The same things were measured in two ways. Each way mixes the same 9 hidden numbers, adds some noise and spreads widely along 5 directions of its own, which tell nothing about the thing.
Some things both ways: the first way, then the second way.
[ -2   9  -7   4  49 -20  33  14   6  41  23  -7  -2 -12  13   5]
[-60  22  -1 -34   5 -16  27   5   2 -29  50  15 -29  13   3]

[  2  30  15  33 -18  -9  17   8 -21 -32  11  -2 -17  -4  12  16]
[-25  22   6   3  43  -9  -2  22  26 -36  46 -39  35 -14   6]

[  2 -13  33  28  -7 -18   9  12  -1   8   4  -4  -1   7  -5   7]
[-16   4  20   9   2  18  13  -7  13   5  27  -3   9  -8   3]

[ 15 -50 -14  -7   5   7 -32 -25  -9 -13  44 -16  18 -10  12  29]
[-52   6 -21  13 -12  26   0  20   8  12  33  10  -3 -11  15]

[ 18  -7  -1 -27   7  30 -34 -15 -22  -7  15   5  27  -8  -9 -22]
[  6 -12 -10  21  -6   7  -9 -11 -16   0 -44   2   8 -21   5]

[-22  26  36  11   0 -26  32  17 -20  14   2  23 -10 -15 -17   1]
[-10   0  15  -5  13  22   9  24  16  13  63 -12 -17 -15   9]

[ -2 -15  16  35  19 -24  48 -17 -22  10 -23  -5   5  11 -10 -36]
[-45  17   6  14  12 -24  21   1  -7  -2   5 -17 -27   8  35]

[-11   1  17  11  32 -32  -8   1 -15  -4 -12  42   7 -11 -34   7]
[ -2  -4 -33 -11  25   8 -32  13 -29 -23 -16 -14  40 -17  -2]

[ -8  -6  -7  29   4  35 -44 -10  11  -1  57   3   5   4  -7  -7]
[-56 -15 -13  23 -13  -8  23   5  21 -26   4 -16  11 -18   5]

[-12 -47   3   0  47  20 -28  10  30  35  -8  16  38  17  19  27]
[  1 -41   2  -7 -32   9  20   0   0  10  11   8   0 -11 -25]

[-11 -24  16  19  39 -16   9   0   2  29 -10  36  25  11 -12 -28]
[  3  -3 -12 -19  15 -18   2  12 -24   6   0 -10 -15  16  -6]

[-14  22   6  12  15  -7  35  -5  -8  -6 -27   8  -3  10  -9 -42]
[-33   9  -6   3  15 -17  24  11  13   8  39 -25 -30   2   8]

[  4 -30 -16  11  32  -4  -7 -16  16  22  28  -6  18   1  -9 -20]
[ 15  15 -11  10  14   8  -5 -19  -1   2   4 -17  25 -11   1]

[ -1  38   2 -18 -33  10 -31  22 -26 -12  21  -5   4 -41  50 -13]
[-14  11   5   8  -2 -27   0   9   5 -41 -27   4  44  20  -7]

[ 11  18 -27  33 -21  41 -29 -24 -10 -77  89  36  21  44  17 -10]
[-30   3  22  32  15 -29  26  42  17 -15   8 -37  11 -17   9]

[-17  73 -24 -49  -9 -10 -20   8 -18  -7   2   6  29 -40  -6 -65]
[  4 -22   3  16  -2  -4  21 -29 -16  47 -20 -16  -3  17 -11]

[ 9 10 19 -4  4  5 -3 11 -9  3  9  9  6 -8 -4  9]
[-16 -20   5 -29  17 -19  20 -14 -14  12  16  -4 -33  26 -13]

[ 32 -15  24  10   4   2  -9  -4 -35 -19 -32  -2  43  21   3 -10]
[-43   9  -3  12  31   5  -9  24  -5  -8   1  -9   9 -28   3]

[-19 -14  -5  27   2 -19  -9  -8   6 -13  19  12  10  10   1 -12]
[ -8  12  -2  19   5 -10   6   4   7 -22   0 -15  55   1  10]

[-31   1 -34  -1   0  -2 -29 -24  -7 -37   7   9  10 -25  22 -17]
[-23   1 -33  24   9 -27  -3  18  10 -19   1 -26  61   9  10]

[  3  16 -43  -7  21  -4   4 -23 -11 -48  38 -11 -13   0  22   3]
[-24  43 -44 -18  23 -46  14  -1  -2 -20  24  -8   7  19  -2]

[  1 -12  13  10   5   9 -15   8  18 -10  14  13  -1  18   6   9]
[-10 -17  11   5 -24  -1  17  -6   3 -13  -7   5  11   6  -5]

[-17  -8  12  33 -23   6 -18   4   5 -10  35  21 -20 -11  32 -19]
[  1   6 -17  12 -10 -19  -7  37   5 -19 -11 -32  14  33  -5]

[ 42  -9 -26  11  49  13  26 -15  23 -41  66  12  -5  66  -8  14]
[ 26  38 -10 -37  24  -8  19 -10  -9  25  47 -13 -49  -6 -25]

[ -2 -70  14  25  -3  22 -25  -9  10  30  29   7  18  -7  35 -15]
[-36 -17  15  37 -43  11  -1  39   6  -8 -19  -1  -5  13  22]

Other things, the second way, with their names:
<1249>: [  6  32 -25 -32  32 -25   4 -18 -23  -8   3 -23  -3  31 -21]
<427>: [ 29 -29  -3  22  12 -29   8   0  -7  13 -35 -33  44   9 -14]
<814>: [-53  20 -25 -16  -7 -26  29  -1  -6   8  10  -2 -35  27 -38]
<1019>: [-34  -1 -32 -13  -6   7 -16  24 -25 -30 -22  10  -9  -8  -3]
<235>: [-28   4 -24  -5   7  11  -2   2  18 -18  44   2  26 -13  10]
<552>: [ 14  13  -9  25  20 -21   7   1 -15  45 -19 -41 -13  -1 -16]
<610>: [-18  -2  10  24  -7   9  -3 -12   9 -15 -15  11  56  -9  -3]
<788>: [-13  31 -31  -5  26 -25 -16  38 -23 -20 -17 -17  23  16  -8]
<882>: [ -6 -21  23  10  -8  29   8   2   8  24  23  -5   6  -4  -2]
<799>: [ 28 -36 -37  11 -38  23   1   4 -15   4 -20 -20  -1 -22   8]
<1093>: [-57  18  -8  -7   9  19   9   4  14   1  69   1 -12   2  22]
<457>: [-61   0   9  -2  14  18  -9  16  10 -43  32  -1  14  -6  32]
<338>: [-44 -15  34  21 -20  13  22 -16  12  -9   2   7 -25 -15  22]
<993>: [-25  10   1  -6  24  19   7  12  17  24  71 -26  -8  -6  -4]
<474>: [-14   4  25  29  11   0   9   7  -2  -4  -9 -27   7 -21  17]
<112>: [ -5   4 -41 -37  26 -29  14 -25  -8  -9  24  -8   4  22 -18]
<1226>: [ 38   0 -15   4 -11  -6  -2  22 -22  26 -20 -22 -39  22   3]
<828>: [ 21  19 -19 -10  -2  -5   7   1   0 -26  13 -28 -14   3   9]
<61>: [-22  -6   2  39 -36  27  -4  15 -15   8 -38   8 -18 -16  28]
<186>: [  5   6 -42 -26   8  19 -12   3 -19   4  20  -7 -28 -18 -11]
<358>: [-27  -2  17  10 -34   6  29  17  23  12  45   3 -20  20  10]
<1262>: [-56  17 -20 -24  13  14   7   9  17 -32  62  17  11 -23   0]
<994>: [-45  12 -21 -11  -1  -3   1  11  -2 -22  13 -11 -13  23   3]
<1261>: [-10  12 -12  16  -4  -9   6   2  -7   2  -7  29  22 -10  13]
<674>: [-25   1 -24  40 -14  24  10  -7   3  54   5   2 -16 -28   6]
<68>: [ 17  12 -16   5  -8   2  -5 -17 -15 -14 -24   4  46   9   4]
<36>: [-14  23 -17  -6  41  -9 -19 -10 -31 -22 -26  -6  31 -15   1]
<797>: [ -2   0 -32   8 -11  -3  16   1  26   0  35  -4  31 -12 -12]
<1247>: [ 11 -10  -1  10  -5 -19  17   0  -3   9 -13 -36 -22  16  -8]
<988>: [-25 -19   2   3 -20  29  13  12  -6  24  25   1 -47 -15  17]
<846>: [ 11  29 -22 -22  26 -22   7   1   7  -5  39  10  15   2  -8]
<40>: [ -7  16 -27  25   7  10   4  -6   2  30  11 -32 -19 -21   5]
<248>: [ -1  18  -1 -13  14 -18  19 -10 -10  46  32  20 -33  30   3]
<559>: [-27  -6  -8   9 -31  15  -3  35   0 -36  -2 -10 -15  -8  23]
<995>: [ 21   7   7  -4  12  -9  13   5 -13  24   7 -35   3  15 -23]
<830>: [  6  10 -28  -3   9 -22  16  -4  17  -3  30 -41  15  10 -21]
<1119>: [-25 -27  10  18 -45  12  13  -3   4  -7 -12  20  35  14   0]
<1087>: [ 31  14  20  25  30   4  -6 -49   0 -12 -27  -9  56 -24  20]
<20>: [ 20  -7   9  31   2  14  -3 -25 -19  41 -35 -22  11   8   2]
<608>: [ 22  10 -13   7 -15   7   2  34   0  16  15  -5   9   3  -9]
<495>: [-42  -7  -9  12  -9  11   7 -10  11 -23  13 -10  13   1  25]
<591>: [  0  -2  22  -8  23 -39  26 -29  11 -12  12 -13  -2  38  11]
<703>: [-22  12  26  28 -15   1   2  -3 -21 -21 -50  14   5  -7  32]
<446>: [ 34 -16 -35 -12 -23  19   5  22 -13  34  23 -37 -41  -4 -19]
<571>: [ 25 -11  -8  13 -23  26  -4   9 -11  52  -2  15  -7   5 -10]
<373>: [ 39   9  31  11   5 -21  47 -44  11  42  22   3 -27  11  17]
<910>: [ 40   4  -8 -10   9   0   1  25 -11  20  13 -25 -32  -1  -6]
<748>: [  9  -6  -2  -9   2   1  26 -16   8  13  32 -30 -13  -1 -18]
<796>: [ 36 -37   9  -3 -20   8  12 -30  -2  15   5 -23   6  36   1]
<274>: [-61  -3  -2  11   6   1  -1  26  -1 -33   7 -20  17   3  20]
<392>: [ 38   8 -13 -15  15   8  -7  -7 -32  15  -7 -48 -10  14 -15]
<724>: [-48  22 -25 -18  21 -13   5  11  -1 -48  16  -3  15  -7  -4]
<397>: [-22   6  -5  14  21  -9   3  -6   6  26   5  -4   6  -6 -16]
<1132>: [ 14  24  -9   1  29 -32   7   4   3 -16  12 -37  23  23  13]
<664>: [-18 -16 -10  16 -14  16  -7   0 -18 -10 -33  -6  20  -3   6]
<1125>: [ 13   4  18 -21  21   9  14 -21  -9  23  30  -1   1  16 -13]
<424>: [-10 -16  18  15   1  27  13 -28  -5  32   0  14   5 -23  -7]
<1084>: [  3  12  17  20  13  -4  22  -6   3  19  18 -21 -14 -36  12]
<1183>: [-25 -14   3  17 -28   4  -1   1  -5 -27 -24  16  11  10  32]
<114>: [ 17  19  21 -11  12  -9   7  -9 -15 -27  -4 -20  -5  15  16]
<300>: [ -1   1  23 -11  -4   1  14   5   1 -24  21  -6  -1  -1   8]
<1063>: [-28  -7  25 -11 -12   6  26 -26 -23  31  -1  17 -40  36  -4]
<518>: [  8  16 -19  -5  16   5  -2  -3 -10  35  18  11  18   0 -21]
<1259>: [-17   5   8  19 -34 -24  41  -1   4  23   6  -5 -43  37  20]
<825>: [ 42  -3   4   6 -28  22  -1   8 -13 -17 -12 -14  -5  -7  29]
<417>: [-11 -16   8 -13  19  11  10  13  13  38  70 -22  -4  26  -7]
<499>: [ 17   5   1   9   7  33 -30  23 -10 -17 -14 -17  32 -21   0]
<768>: [-26  11  -1  -2  14 -20   5  28  12 -19  17 -23  -5  18  -7]
<1050>: [-39   1  -1   9 -17  -3  15  14   8 -53   6 -35  -6 -13  20]
<1227>: [-13   7 -10  -3  16  18   4  -9   3  20  33 -14  11 -13 -19]
<1111>: [ -7  19  -3 -23  18 -14 -21  10 -25 -52 -23 -23  34  37  -7]
<1167>: [ 11 -13  -7  43 -20  41  -1  -2  16  71  22  12  14 -15   4]
<109>: [-37  -9  -2 -24  16 -17   0 -14  -4 -43   4  -5  22  25  -6]
<708>: [-18   7  18  36  21  -3   0  11  14 -10  13 -35  42  -1  35]
<1061>: [ 14   8 -29  16 -20  -9   9 -20  -3  -8 -32  13  32 -15 -13]
<1216>: [-27   3  -4  27   6 -12  18 -47   1  10 -15 -12  -7  -6  24]
<1012>: [ -2 -22 -28  -3 -21   1   2  10   3 -48  -6 -43  23  11   2]
<1294>: [-11   8  15 -12   6 -23  32  -3  -5   6  23  -2 -21  12  -3]
<1128>: [-18  14 -13 -23  22 -21   8  19  16 -13  50 -28   2  27 -17]
<317>: [ 16  18  62   9 -10  12  45 -53   6  52  32   0 -30  29   8]
<551>: [-28  16   1  13   3   8   1  19   6 -15  17 -28 -16 -18  20]
<617>: [  1  42  -7  30   6   5   6   5  -6  56   7   4 -15 -20  -1]
<1265>: [-38 -10 -20 -12  16  -5  18 -37   8   2  35  -3  11  18   0]
<149>: [ 12  15 -17  -9  31 -35  15 -10  -8  12   7 -17   0   9 -12]
<655>: [ -8  10 -14 -19 -17 -19   4  17 -25 -19 -18  -1 -26  28  -7]
<956>: [-53  -8 -14  13  26  13 -10  12  -2 -41  12 -30  23 -36  43]
<1037>: [  0  -1   0  -1  -3   5  21 -19 -13  21   1  -1  -8  -7 -13]
<337>: [  8  -8   2  16 -14   1  16  -2 -21  22 -28 -10  -6 -14 -12]
<1282>: [-18  25 -36 -41  35 -12 -10  20 -35 -10  13 -16 -17  19 -12]
<488>: [-31  15 -15 -19  44  -4 -24  11 -17 -25   3  -6  15  -5  -6]
<696>: [-42   8 -25   1   7   1   7  15  11   5  46   6 -19 -12  19]
<835>: [ 37 -13  10  17  -8   6  -9  13  -3 -30 -37 -20  29 -26  -2]
<87>: [ 23 -20 -13 -10 -26  18  17 -39  -2  18   2   7  15  -1 -36]
<62>: [-30   4   0   6   8  -9  17 -28 -16  38  -8  31 -27   4   3]
<147>: [-50  28   0  16  -1   1   2 -18  20 -35   1  28  28  -7  13]
<207>: [ 39   4 -13  18  -8   2  -4  -1 -16  -5 -28 -37  -2  -1  18]
<749>: [ 17  18  -9 -41  28  -5   5 -25 -16  23  27   3  -7  26 -40]
<958>: [ 19  25 -36   2  25 -14 -13  21 -13  -7  -3 -23  24 -11  -1]
<1064>: [ 11  12   1  15   6   8  -3   2 -10  28  -1 -10   5 -14  -4]
<1154>: [-19   0  -6   9  10  13 -29  25 -17 -22 -21  -9  15  11  25]
<1203>: [ -9  -5 -23 -15  18 -17  10  -4   3 -33  16 -18   5  -4   8]
<884>: [-10   7 -30  -2  15 -12  17 -12  20 -18  31 -17  15 -24  -5]
<41>: [-36   4 -42 -49  22 -35  12 -10  -9 -50  23  -8 -30   4  -5]
<873>: [-19  -4   4  16 -16  18 -12  39  19 -27  10 -10  35 -12  -8]
<527>: [ -5  29 -27  -8  42 -29   2 -15   5 -23  22 -10  28   1  13]
<489>: [-11   9 -11 -19 -15  -5  32  -5  -8  -2  19  23  -6  -1 -12]
<381>: [-49  -1  18  -1  19  11   7  11  19 -14  39  -9  11  -3  -3]
<557>: [-14  19 -11   6  26 -36  31   6   5  41  32 -17  -7   7 -20]
<507>: [ 18  15 -17  18  17 -11   1   3   2 -29  -5 -54  12 -31  20]
<770>: [-13  -1  -6  12  -8 -14  -3  13  -8 -40 -34  10  30 -10   7]
<740>: [-31  10 -51 -16  17 -19  -9  30  -2 -21  24 -11  10   2  -6]
<519>: [ -6   6 -24  17 -18  32 -20  14  10 -25  -2   1  41 -22  -1]
<1298>: [  0  13 -37 -15   2  -7   6 -11   9  21  23  20  20  29 -39]
<357>: [ -8   5  -2  22  11  24   1  -9  28   6  42   0  45 -18  21]
<1179>: [ 12   6 -15  24   1  22   7 -21  -5  30  -2 -24   1 -25   2]
<482>: [ 29 -17  23  17 -14  10  23 -23 -21  36 -23 -19 -28  -6   6]
<508>: [ 14  -4  -2   6  -1  -3  13 -25   6  -3   8  -4   0 -12  15]
<1026>: [ 13  25  -2  10  25   5  14  19  12  38  55 -40 -21 -19   4]
<133>: [ -2   8 -14 -20  -5 -38  22   2 -18  11  -6 -18 -45  47 -21]
<597>: [-45   5  -7  -3   9  -2  14 -10  17 -31  46  -4   2  -9  34]

Some of these things the first way, each followed by its name:
[ -4 -45  -2  12  29   9  -1 -30 -16   9  28   2  -1 -15  -6  15]
<696>
[ 37  27 -15 -37   3  11   2 -12  22 -70  22  32  -3  36 -41 -23]
<457>
[ -3   5  24  -8   6   0  15   9 -18   9  -9  18  21  16   1 -23]
<910>
[-16  35 -28 -58   8  23 -39 -11   2 -36  42  24  11   0 -29  -3]
<799>
[ 13  18  14   9  -6  -4  -5  14   8 -15   7  12   9  11  -8  -9]
<381>
[ 50 -29   4   7  11  10 -22 -13 -12 -38  30   7  20  18  -2  28]
<488>
[-10 -17  31  28  12  -9  26  12  -2  39  11 -22 -16   1   4   7]
<828>
[ 42  40 -28 -64  24 -23  12   5 -11 -59 -38   0  45  38   8 -22]
<1282>
[-47  22 -23 -15  23  -1 -18  -2  10   9   8  11   0 -22   1 -22]
<797>
[  5   5 -11  15  25   7  23 -20 -27 -11  32  -2  10   6   4   3]
<1084>
[-14  45  33  27 -10 -63  83  23   1   4   2   1 -56 -10 -17 -26]
<317>
[ 23  30 -40 -54   5  -6 -21  -1 -18 -42 -18   1  66  16  39 -56]
<788>
[ -6  -7  33  19  -9 -19 -20  10 -17   1   4  11  -1 -14 -16   8]
<664>
[-11  43   6 -40 -24   2  33  -5 -39  -7  -3 -22   3 -14   0 -37]
<373>
[ -2  23   3  -4 -24   5  -6  -6 -27 -11  65  -8 -14 -26  -2   0]
<207>
[  3 -24  46  43  -7 -12   7   3 -24  16   8 -18 -42 -33   0  12]
<147>
[ 26 -23  19  10  -1  -6   9  -8 -29  -6  14  -3  15   8   6 -12]
<703>
[-31 -56  50   7 -18 -26 -11 -10 -35  21 -64  -9   9 -33   1  -5]
<1167>
[  9  -8   2 -11  -7  22   4  -3  18  15  -4 -15  26  12   1 -51]
<591>
[-11  62 -32 -67   1  12 -19  20  35 -21 -23  -8  29  13   4 -46]
<1012>
[ 18  12 -14 -22   0  -4  -7  -2  -1 -33 -19  -7  36  15  12 -20]
<274>
[ -4 -14  20 -27  -7   1  -4   0 -16  11 -17  -6   5 -26   7 -10]
<1183>
[  8 -49 -12 -10  24  36 -15 -25   6  30  43 -25  23  -2   0   8]
<508>
[  0  38 -29  12  -1   6 -11 -17 -37 -29  49  10   5 -30  24 -34]
<552>
[  7 -29   3  -2   6  15 -30 -11 -10 -37 -11 -12   7  29  15  13]
<1061>
[ 32 -26  22 -15   8  11 -24   4 -32 -13  -7 -13  20   2  22  41]
<1019>
[ 49  31 -46 -55  30   1 -12 -18 -16 -61  -1   3  50  24  -5 -30]
<36>
[ 13 -25  13  38   1  13 -17 -17 -19 -29  11  11  -9  -5   8   5]
<397>
[ 19  -4   4  -6  -9  -1 -10   6 -10   1  20 -33  -3 -20  27  14]
<994>
[ 34 -43 -26   6  16  32  -9 -46   4 -24  30 -36   8  15 -14 -16]
<1216>
[ 15  26  10 -11 -18  -6   0  -8 -29 -21  19 -12   0 -18 -28 -18]
<1087>
[  0  -6  -4   5  11   5  -7  -8 -22   2   4 -10  26  -3  15 -14]
<149>
[ 26  38 -34 -21  -4  -3 -21   5 -12 -14  93 -32   0 -35  26  18]
<1249>
[-11 -19  18 -19  -7  -9 -21  -2 -16  -9   1  28   6 -14  -2 -11]
<571>
[-11  43 -24 -11  19  -4  14  12  27 -14   2  18  -6   0  15 -40]
<1128>
[-12  -9  13   4  12 -19   1  -2  10  11 -24 -20 -10 -21 -25   1]
<1265>
[  7 -39  17  17  63  11  16   4   7  60 -20 -29  13   6  -2  20]
<41>
[  3  36 -28 -28  11 -20  17 -11  -2 -27  47  -1 -20 -25 -18   1]
<1093>
[-17  -1  15  -5  11  -9 -34  27   6  42  22 -21   1 -35  11  38]
<87>
[-18  12  -3   6 -14 -23  15 -12 -15 -11 -11  -1  18 -14   1 -41]
<708>
[-16   8   8  -5  18 -32  38 -10 -20  -5 -10  30 -15 -14 -15 -37]
<248>
[-17  18   5  20 -19 -17  12  -4 -16 -15  30   0 -11 -13   4 -16]
<1132>
[ -5 -27   8  12  37 -14   3 -17  -3  41 -20  -6  47   6 -48 -29]
<956>
[ 16   6  -9  -1  22 -16   1  -1   9 -41 -10   4   7  24  -7   5]
<1227>
[ 23 -10   5  -4  19 -18  -4  17   9   9  12 -10  12   3  13  19]
<749>
[ 14  12 -11   9  24   3  27 -11  -5 -13  25   2  -8   3   3 -18]
<551>
[ -6 -12   3  -1   7  22 -41  -1 -26  30  52   5  23 -37  23   1]
<770>
[  6  23  -2  18   2   9   0   5  23 -44  45  14 -22  38 -18  17]
<748>
[  1   2  -4  -7   3  -9  -7 -12 -35 -34   0   3  19   2  14   0]
<958>
[-15 -30  11  28  20  -7  -4 -14   7 -11  31  17 -31  -8 -25  37]
<235>
[ 24  12  18   8   0 -33  21  27   3 -31 -26   3 -12   8  28  11]
<1111>
[  4  63  -3 -52   3 -22  10  21 -28 -21 -43 -15  26  -2  10 -19]
<1037>
[-39  14   9   0   0 -25  -8  16 -12  24  20  30  13 -20  12 -28]
<608>
[ 19  -5  -3 -35  37   2  -7   1 -17  12   4 -19  21  -9  -1  24]
<186>
[-14  -9  26  23  17 -17  34  -7 -13  14  -2 -14 -32 -20 -24  25]
<597>
[ -7  -6  13  20  -1 -10 -19   4  -6 -10  12  13 -12 -22   6   6]
<610>
[ 34  -6  15 -22   0 -18  14  12   4 -15 -24 -15  19  23   6  -8]
<1063>
[-29  11 -26  30  28   4  -8  -4  38   9  42  14 -10  -1  -1 -32]
<830>
[  6 -21  17 -24  -8   4 -17  -3 -46  42   7 -31  32 -44  27 -16]
<61>
[  9  18 -12   1  29  -8   3  21  -1  12 -28 -30  12  -3  51 -21]
<814>
